The rows of a group lie close to one hidden flat surface of 14 dimensions, which may be shifted away from zero. Surfaces can cross.
In the rows, 128 means zero.
Known rows, each followed by its group:
[139 142 173 107 162 147 212 134 108 164 135 123 119 180  79 138 112 118
 148 108 139 142 142]  q373
[130 134 158  40 134 145 113 159 166 123 143 129 161  98 173 162 179 101
 114 141 158  78 141]  q499
[131 133  86  91 181 143 174 150 169 146  70  79 143 117  77  89 132 107
 151  79 132 101 144]  q668
[118 185 137 109  82 111 114 115 139 100 128 143  88  94  98 136 145 117
 107  90 182 120 204]  q373
[119  96 164  97 120  74 150 133 134 120 168 163 139  89  98 105  81 133
  84 113 130 116 119]  q280
[180 125  83 116 119 108 143 129 145 152 125 153 149 125 162 114 126 123
 117 150  86 119 160]  q283
[167 140 159 146  98 153  61 162 160 108 150 113  98  98 151 130 167 139
 114 131 105  64 115]  q283
[ 54  97 144 163 112 107 132 148 144 131 119  81 141 127  64 123 118 119
 174  86 170 153  70]  q668
[141 132 184 132 141 111 164 109 156 136 168 125 127  92 104  88 103 110
 125 104 103 112 119]  q280
[109 100 113 147 143 135 109 141  92 113  87 122 136 172 146 122 113 166
 127 169 142 139  79]  q283
[121 116 127 117 162 111  81 120  89  90 112 106 128 123 160 109  99 115
 106 173 129 148 122]  q373
[185 100  85 168  92 185  75 113 105 147 134 168 131 109 162 121 111 167
  67 167 108 123 121]  q283
[ 93 152 204 125 140  76 141 101 163 104 152  76 152  61 137  80 155 146
  93 124 105 125 145]  q668
[120 175 132 126 156 122 130  88  90 155 120  94 126 184 142 148 153 102
 132 155 153 157 174]  q280
[127 151  59  87 151 148 158  92 156 153 119 132 121 133  87 160 155  89
 174  94 125 140 163]  q668
[138 131 105 110 143 158  90  77 138 152  89  89 145 127 130 116 102  86
 137 172 177 142  85]  q373
[145 163 154 152 162 162 122  32 171 156 129 114 107 163  99 133 146  73
 178 103 147 116 156]  q280
[127 117 169 120 181 150  43  98 117 118 136  65 150  98 176 135 142  93
  95 165 159  97  79]  q373
[154 131 115 135 123 116 220 164 122 134 107 164 100 191  86  85  85 144
 163 130  97 140 152]  q373
[111 106 165 122 115 151  82 108 141 112 155 169 154 121 187 187 128 100
 155 124 165 126  80]  q280
[117 109 171 116 185 137 130 115 166 138 171 109  96 111  97 105 131 114
  86 106  92 106 126]  q499
[ 85 120  97 122 143 178 180 151 122 109 109 163 127 137 141 130 120 147
 144 109 126 164 132]  q373
[131  85 152  94 179 150 165 164 164 158 152 153 126 148 117 139 135 120
 115  93  64 132 129]  q499
[ 99 103 115 159  70 132 103 165 126 129 136 153 134 151 191 149 122  84
 164 139 166 178 141]  q668
[113 117 139 119 135 133 153 131 134 123 104 156 149 172 145 140 118 115
 170 114 181 110 105]  q499
[164 137 117 146 113 136 101 128  69 128 125 137 108 136 147 120 132 191
  70 188 122 102 137]  q280
[134 121 103 112 118 118  76 161 128  75 101 147 127 112 155 121 126 134
 117 124 156  93 156]  q373
[ 82 105 116 168 139 145 132 128 135 138 132 145 114 167 103 160 144 132
 158  88 137 136 107]  q668
[104 134 160 129 127 108 129 112 177 152 124 117 148 150 120 142 166 115
 155  96 149 114 146]  q668
[177 118  95  99 119 145 108  89 184 175 115 179 132 148 133 132  98 102
 102 127 127 121 146]  q283
[166 143  74 134  90 205  87 119 146 135 101 139 107 117 106 154 163 143
 153 127 126 102 109]  q373
[102 129 158  59 154 111 196 138 207 140 143 145 106 131  93 102 123  83
 131  88 111 146 182]  q499
[100 110 140 153 124 174 137 100 133 164 178 142 141  80 127 125 111 129
  68 104 160 131 128]  q280
[163  85 144 156 161 131 148 160  91 140 142 133  99 179  78 123 147 172
 133 138  62 119 120]  q373
[106 160 168 113 158 102 160 135 115 102 130  82 161 113 153 133 165 120
 152 122 133 125 144]  q373
[170 134 126 158 103 197  81  95 136 167 139 137 146 102 164 160 137 140
 105 154 120 122  94]  q668
[160 167 164 125 135 157 106 134  93 166 104  97 115 188 129 170 153 155
 115 155 143 129 136]  q280
[128 124 141 150 125  69 180 151 112 136 152  93 138 119  79  98 147 135
 145 118 121 104 140]  q668
[206 179 122 133 105 139  88  86 117 149 132  91  78 127 119  98  78  97
 110 184 109 127 113]  q373
[142 161 158 139 101 111  73 130  95  75  85 168 131 135 149 157 129 172
 121  95 141 149 168]  q283
[ 88 112 152 188 122 126  76 101  93 127 130 108 151 130 157 165 137 133
 146 124 116 210 101]  q280
[123 103  91 121 138 183 163 202 107 140 173 160  49 112 117 118  55 145
  22 101  80 135 122]  q499
[139  93 150 102 116  83  85 167 149 137 158 115  87 129  52 125 155 160
  86 129 103  82 121]  q499
[182 142 136 139 147 127 113  61  85 133 145 148 129 142 146 120 114 121
 107 167 160  85 150]  q280
[ 86  89 110 118 169 132 184 169 102 122 126 129 156 142 138  99 132 121
 107 126 214  61 150]  q668
[148 116 124 146 114 110 174 157 117 117 127 112 115 119  90  62  79 106
 142 135 157 113 133]  q668
[122 176 129  65 119 151 178 157 162 110  80 140 174 124 208 138 150 120
 169 146 139 140 162]  q499
[ 97 192  96 135  91 166 132 112  84 100  64 128 130 132 114 175 168 184
 160 122 149 186 150]  q373
[156 157  92 201 106 167 108  67 101 139 131  96 133 117 143 109 169 122
 142 174 144 125 162]  q280
[133 104 104 159 111 107 127 137 161 162 149 160 127 169 155 126 149 160
 113 135 100  83 130]  q283
[209 130 154 103 153 164 134 127 109 196 141 123 102 168  65 163 126 102
 133 123  70 151 133]  q283
[191 172  99 103  92  37 108 123 121 101  99 145 160 129 201 133 103 128
 147 164 120  99 135]  q283
[131 166 143 165 131 127  51  76 128 115  89  79 155 101 176 119 151 130
 119 145 146 131 119]  q283
[112 109 110 124 128 118 112 178  79 109  90  89 159 154 158 124 154 148
 133 189 175 120 117]  q283
[ 67  92  91 110 130 158  98 106 117 107 142 141 119 110 121 122 108  91
 116 164 204 147 110]  q373
[ 87  96 113 148 131 148 153 105 136 140 114 121 167 104 116  93 135 122
 130 131 166 161 151]  q283
[ 73 162 182 113 155 131 161 136 143 113 151  90  87 145 152 105 145 152
  87 154 100 130 128]  q280
[132 165 137  65 112  95  64 142 153  90  67  96 115 119 101 150 164 144
 155 127 102 143 113]  q499
[130 120 125 184 150 146  84  54  91 136 119 109 110 144  88 108 137 153
 104 149 124 149 134]  q499
[116 135 127 104 136 101 140 128 160 117 148 108 107 100 133  76 131 141
  72 155 108  88 133]  q280
[115 122 201 141 162  70 107 103  99 132 191 123 110 197 168 163 152 132
 119 165 112  95 105]  q280
[ 97 107 130 161  56 128 104 201  90 118 177 138  96 120 142 182 170 177
 125 159  74 182 104]  q280
[151 131 137 136  79 147 108 111 120 131 114 181 121 158 111 167  83 113
 180 126 154 156  84]  q668
[ 60 129 106 102 130 162 122  97 194 133 112 125 127 101 128 113 128 100
 107  92 195 124 148]  q283
[159 120 144 133 129  78 111  89 149 123 101 135 100 182  92  90 106 121
 159 153  89 159 141]  q283
[100  82  96 128 163 153 183 128 102 132 142 130 125 120  63  68 132 134
  86 144 201  88 182]  q373
[114 174 100  80 144  69 136  65 158 142  93 179 110 195 129 163  79 133
 112  84 150 134 143]  q283
[168 134 108 157 131 130 122 115 101 114 111 130 102 162 101 122  99 116
 178 138 131 114  96]  q499
[ 77 126  92 164 121 138 104  72 159 126  71  85 155 102  84 101 180 155
 166 126 130 159 115]  q373
[ 82 145 173 179 133 216 218 167 135 132 177 124 104 161 177 117 177 170
 135 138 104  96 110]  q280
[127 149 121 150  95 131  86 100 130 146 114  99 164  97 170 136 147 135
 116 158 140 150 130]  q668
[ 85 164 104  92  72 135 114 161 121 136 129 109  92  86 105 151  90 138
  67 114 167 161 122]  q499
[170 150 166 176 138 196  48 118 116 158 159  70 108 117 149 167 149 147
 104 133  90  84  40]  q283
[192 145 120 142 107 172 131 103 136 169 141 148 129 124 131 137 127 125
 115 131 109 120 156]  q668
[130 121  98 153  77 100 187 191  84 162 167 117 144 133 128 157 101 124
 157 125 141 128  91]  q499
[140 107 139  88 109 166  78 118 180 109  99 201 104 129 116 133  90  96
 129  99 142 164 147]  q283
[154 188 185 110 163 118  89  82 146 121 108  84 100 118 131  92  91  92
  78 114 144 125 162]  q373
[ 58  90 103 173 146  91  89  88 130  80 130 164 109 172 150 129 141 150
 138 126 121 138 125]  q280
[126  81 156  73 161 127 114 185 152 103 169 165  97 133 128 145 148 128
 103 129  64  96 116]  q499
[ 96 105 141 149  80 109 134 156 114 125 207 102 104  74 124 103  98  61
 119 155 158 165 131]  q668
[166 129  87 135 122 141 147 143 107 124  93 128 190  98 186 121 140 167
 130 156 119 100 111]  q668
[152 111 145  79 205  91 165 138 133 107 116 126 152 146 141  93 127 105
 141 141  98 110 150]  q499
[ 85 112  93 209 116 134 137  98  96 138 167  95 143  90 144 114 108 117
 128 133 139 145  77]  q499
[132 105 128  61 119 135  47 138 145 153 135 118 161  91 110 214 180 105
 129 119 129 137  97]  q499
[127 162 177 155 117 172  83  55 179 135 152 154  86 122 146 116 121 108
 100 114 101 169 164]  q668

New rows. What belongs after each?
[119 146 179 140 122  89 142 182 100  49 158 157  86 150 181 124 117 140
 133 125 124  86 139]  q373
[129  95 135 153  57  97 130 138 146 131 156 169 154 102 122 109 159 120
 127 143 175 122 208]  q283
[173  94  58 118 113 164 141 156 110 171 157 125 149  77 109 123 152 116
 103 160 116 112 146]  q373
[109 145 161 161 109 133  88 143 145 108 173 112  87  96 140 141 174 145
 108 105  83 115 130]  q283
[116 154 136 115 188 176 168 153 128 115  68  91 174 101 133 116 172 132
 146  73 121 159 185]  q283
[181 141 125 149 118 178 188 160 137 180 153 118 152 127 154 134 171 144
 146 137  69 101 125]  q499
[174  91  86 150 144 160  75 106 116 118  73 186 144 138 126 133  99 150
 131 103 113 139 113]  q280
[141 131 172  86 182 169 146 146 178 144 106 108 172 127 176 119 197 154
 103 128  90 101 154]  q499
[118  97 115 157 112 213  76 166 147 132 141 169 119 118 176 170 144 168
  86 104 138  79  78]  q283
[146  80  90 123 137  78  84 131  97  92 146 151 103 130  92 131 127 122
 148 166  65 155 120]  q499
[145 107 122 154 101 119 128 134 174  97 121 146 149  77 118 111 124  91
 217  84  82 156 110]  q280
[141  99 110 164 155 169 164 128 106 154 130 134  98 148 107  74  90 154
  75 136 110 134 136]  q373
[114 119 110  78  98 136 128 119 121  97 122 189 121  97 110 127  75 100
 113 117 161 187 155]  q283
[141 182 143 119 138 148 118 111  93 160 101  80 119 160 132 142 147 136
  93 160 151 153 159]  q280
[ 76 117  78 106 162 110 136 132 103 141 150  79 149 107 136 163 182 117
 121 145 117 155 140]  q668
[127 167 115  89 152 158 114 156 110 102  36 114 122 139 152 141 110 168
 111 111 105 171 109]  q499
[130 128 150 135 132 106 126 127 138 151 138  63  86 141  39 117 118  78
 173 123 121 152 114]  q668
[135 131 112 131 175 181 123 137 107  97  62 123 163 134 174 130  94 159
 148 124 134 116  41]  q283
[101 129 152 156 132 120 161  99 140 127 159  65 140 122 137  88 139 104
 174 185 143 104  71]  q373
[136 112 127 193  82 165 125 126 109 149 192 130 112  90 130 123 162 161
 103 154  97 111 119]  q280
[145 104 134 151  93 160 129 196 179 160 163 120 134 124 178 147 150  74
 173 112  78 144 119]  q668
[164 161 154  87 154 124 136 105 135 124 128 128 113 123 125 129 105  87
 157 123  85 164 154]  q280
[117 159 148 163 158 120 142  76 108 201 126  94 159 163 101 172 174 146
 111  82 164 128 165]  q283
[ 91 116 133  95 172 158 158 149  94 104 140 136 129 129 146 135 114 110
 106 131 138 153 145]  q373
[ 79 113 110 138 115 141 141 104 187 125 155 139 116  98 106 115 142  95
 156  91 137 132 140]  q280
[166 138 120 130 133 179 111 144 129 128 140  99 139  83 171 134 121 126
 116 143 116  74  62]  q283
[134 151 135 153 138  73 155  88  93 120  87 139 171 150 139 123 117 160
 155 118 119 151 141]  q283
[121 110  96  95 141 146  82 113 135 136  77 168 105 194 128 136 105 127
  96 149 144 172 148]  q283
[122 121 143 142 103  95  85  64 159 140 131 174 105 170 116 135 108 123
 123 126 132 164 133]  q283
[ 80 139 169 127 148 218 140 119 136 146 125 157  81 175  93 177 111 135
 112  71 148 185 135]  q280
[125 116 138 105 219 167 140 142 125 145 128  60 138 111 138  91 154 142
  53 142 127  68 146]  q668
[140 112 116 149 114 117 194 143 143 153 168 134 134 126 109 102 128 144
 147 127 119  75 104]  q283
[111 119 141 168 185 220 164 103 130 178 140  57 136 100 100 111 148 118
 121 111 115 138  82]  q283
[119 106 129 107 183 156  88 143 163  73 112 108 140  92 170 104 161 113
 137 118 101  89 106]  q373
[101  91  44 133 138 131 176 176  83 135  78 120 182 124  88 136 123 155
 159 104 179 116  93]  q668
[139 127 139 148 116  86 117 101 116 180 132  93 142 141  91 131 133 121
 137 150 107 178 128]  q373
[149 126 133 124 121 123 149 127 123 141 163  89 134 132 120 118 128  80
 175 192 155  87  86]  q373
[119 116  54 114 163 138 179 149 126 110  95 156 147 149 177 122 135 114
 170 122 105 151 170]  q280
[120 101 105 188 115 122 105 116 115 132 148 133 138 142 141 169 158 108
 187 120  71 184 127]  q280
[168 121 181 167 118 148  96 124 110 145 164 106 144 118 145 156 145 111
 162 148  85 138  84]  q283
[122 131 107 116 128 172 128 114  95 122 121 149 170 101 196 155 114 106
 114 152 167 160 138]  q280
[105  97 131 117 108 108 116 130 124 136 123 172 173 156 139 188 124  94
 162  97 200 133 121]  q280
[163 121 127 116 118  72  90 104 161 127  72 125 116 192 104  85 142 121
 143 170 134 119 169]  q283
[ 93 126 133 138 126 174 150  84 104 194 163  92 154 106 105 155 140 102
 112 156 195 152 111]  q373
[167 123  88 125 136 146 100 139 164 134 100 103 103 131 127  72 142 143
 100 166  98  87 141]  q283
[116 125  98 146 142 118 150 139 107 143 139  76 112 114  89  88 131 101
 123 143 139 126 155]  q668
[118 119 113 163 164 171 126 104 175 122  87  88 117 131 115  56 123 153
 127 147 132  72  77]  q283
[118 120 146  91 118 108 178 134 119  79 151 176 160  94 158 123 102 125
 141 130 155 106 119]  q668
[156 159 118 167 156  86 147 120  43 113 121  70 111 127 129  97  74 117
 140 150 112 136  94]  q499
[139 123 104 157  97 158 172 161 176 168 155 106 140  90 135 105 163 152
 126 128  79  94 115]  q499
[166 126 142 127 162 172  98 134 102 118 126 113  90 156  88 155 158 140
 150 134  67 131 100]  q373
[118 102 113 162 143 149 116 137 102 169 152  94 109 171 104 139 154 100
 120 148 177 106 144]  q668
[204 140 111 128 140 122 104 113 109 162 150 113 128 145 146 160 163 101
 145 156  73 122 151]  q280
[165 137 161 124 185 192 132 147 109 122  41 111 140 163  91 127 130 156
 151  89 140 127 123]  q283
[141 143  84 134 136 192 127 146 104 143 136 115  90  99 127 121 119 178
  51 130 127  72 109]  q283
[152 148 132 160  79 117 112  81 112 109 164 175 131  71 146 126  86 144
 108 127 114 142 112]  q283
[116 129 191 109 142 176 163 155 126 103 135 153 141 133 188 117 108 171
  89 137 157  72  88]  q280
[112  72 118 103 134  95 133 134 181 168 185 126 120  96  53 113 136 100
  98 106 123 107 140]  q499
[128 130 157 168 123  94 114 119 115 152 162 102 118 187 139 141 186 153
 123 169 139  62 122]  q280
[118 144 164 155  87 125 161 176 122 138 147 127 116 162 127 160 136 153
 166 111 127 111  80]  q499
[159 168 123 158  85 182 127 117 136 165 125 147 107 125 154 130  95 143
  82 110 173 101 140]  q373
[189 143 150  83 119 129 153 152  95 201 177 111 164 125 140 204 158  91
 128 151 126 129 145]  q499
[180 146 161 104 109 136 125 160  90 150 154 126 162  58 161 148 118 151
  62 140  73 177 141]  q668
[177 169 132 113 142 184 128 121 144 174 109  87 128 150 146 172 167  85
 167 127 107 150 149]  q280
[157 158 114 102 170 210 154 132  94 138  85 142 100 154  90 154 128 152
 117 100 108 153 154]  q373
[141  92 131 158 107 102 100 103  92 125 130 133 110 158  93  97 102 140
 130 196 118 169 120]  q283
[110 117  68 139  95 184 198 158 114 130 106 185 116 160 110 133 118 166
 160 131 129 160 125]  q373
[136 149 145  99 177 110 137  96 141 114 130 114  99 164 113 141 158 112
 170 131  61 140 128]  q668
[107 149 102 115 154 152 153  99 173 164 195 112  88 114 132 134 161  73
 109 129  98 132 172]  q280
[127 162 150 183 156 143  97  71 119 128  93  67 133 133 149  89 122 156
 111 149 119 140 106]  q373
[130 156 142 133  94 155  99  38 128  99 123 174 118 100 122 120  84 135
 142 145 148 153  91]  q668
[134 134 128 104 103 112 103 130 132 106 116  88 140 110 164 102 109  63
 174 197 166 130 105]  q668
[192 139 120 123  97 161 135 105 111 183 157 121 124  94  51 146 100 113
 123 132 141 117 107]  q668
[124 111 119 149 100  92  31 109 180 132 113 110 130 150 165  98 183 115
 115 187 126 134 176]  q283
[133 138 153 115 120  64  87 152 190 104 131 105  93 168 146 120 169 112
 168 142  91  62 115]  q283
[129 157 111 116 110 109 135 140 128 143  90  83 143 100 119  97 155 174
  77 154 101 153 162]  q499
[173 141 100 127 156 119 141  95  89 118  98 137 112 162  96 115  75  84
 180 134 117 152 127]  q499
[ 93 132 177 148 132 115  83  93 109 139 155 109  99 127  93 149 141 126
  82 105 140 170 156]  q373
[124  98  79 117 116  58 113 108 162 125 171 149 110 104  84 102 134 109
 118 132  98 112 163]  q280
[119 127 100 137  97  80 125 117  96  97 165 160 102 121 156 125  82 148
 113 170  82 156  92]  q283
[ 97 176 117  93 133  76 185 132 113 127 155 105 127 110 125 154 135 113
 124 102 141 127 156]  q283
[ 82 121 103 164 146 154 123 115 131 118  76 139 118 183 114 137 143 145
 159  89 123 187 139]  q280
[ 64  93  75 162 109 169 146 126 136 114 116 157 110 130  83 135 152 164
 156 125 111 185 112]  q373
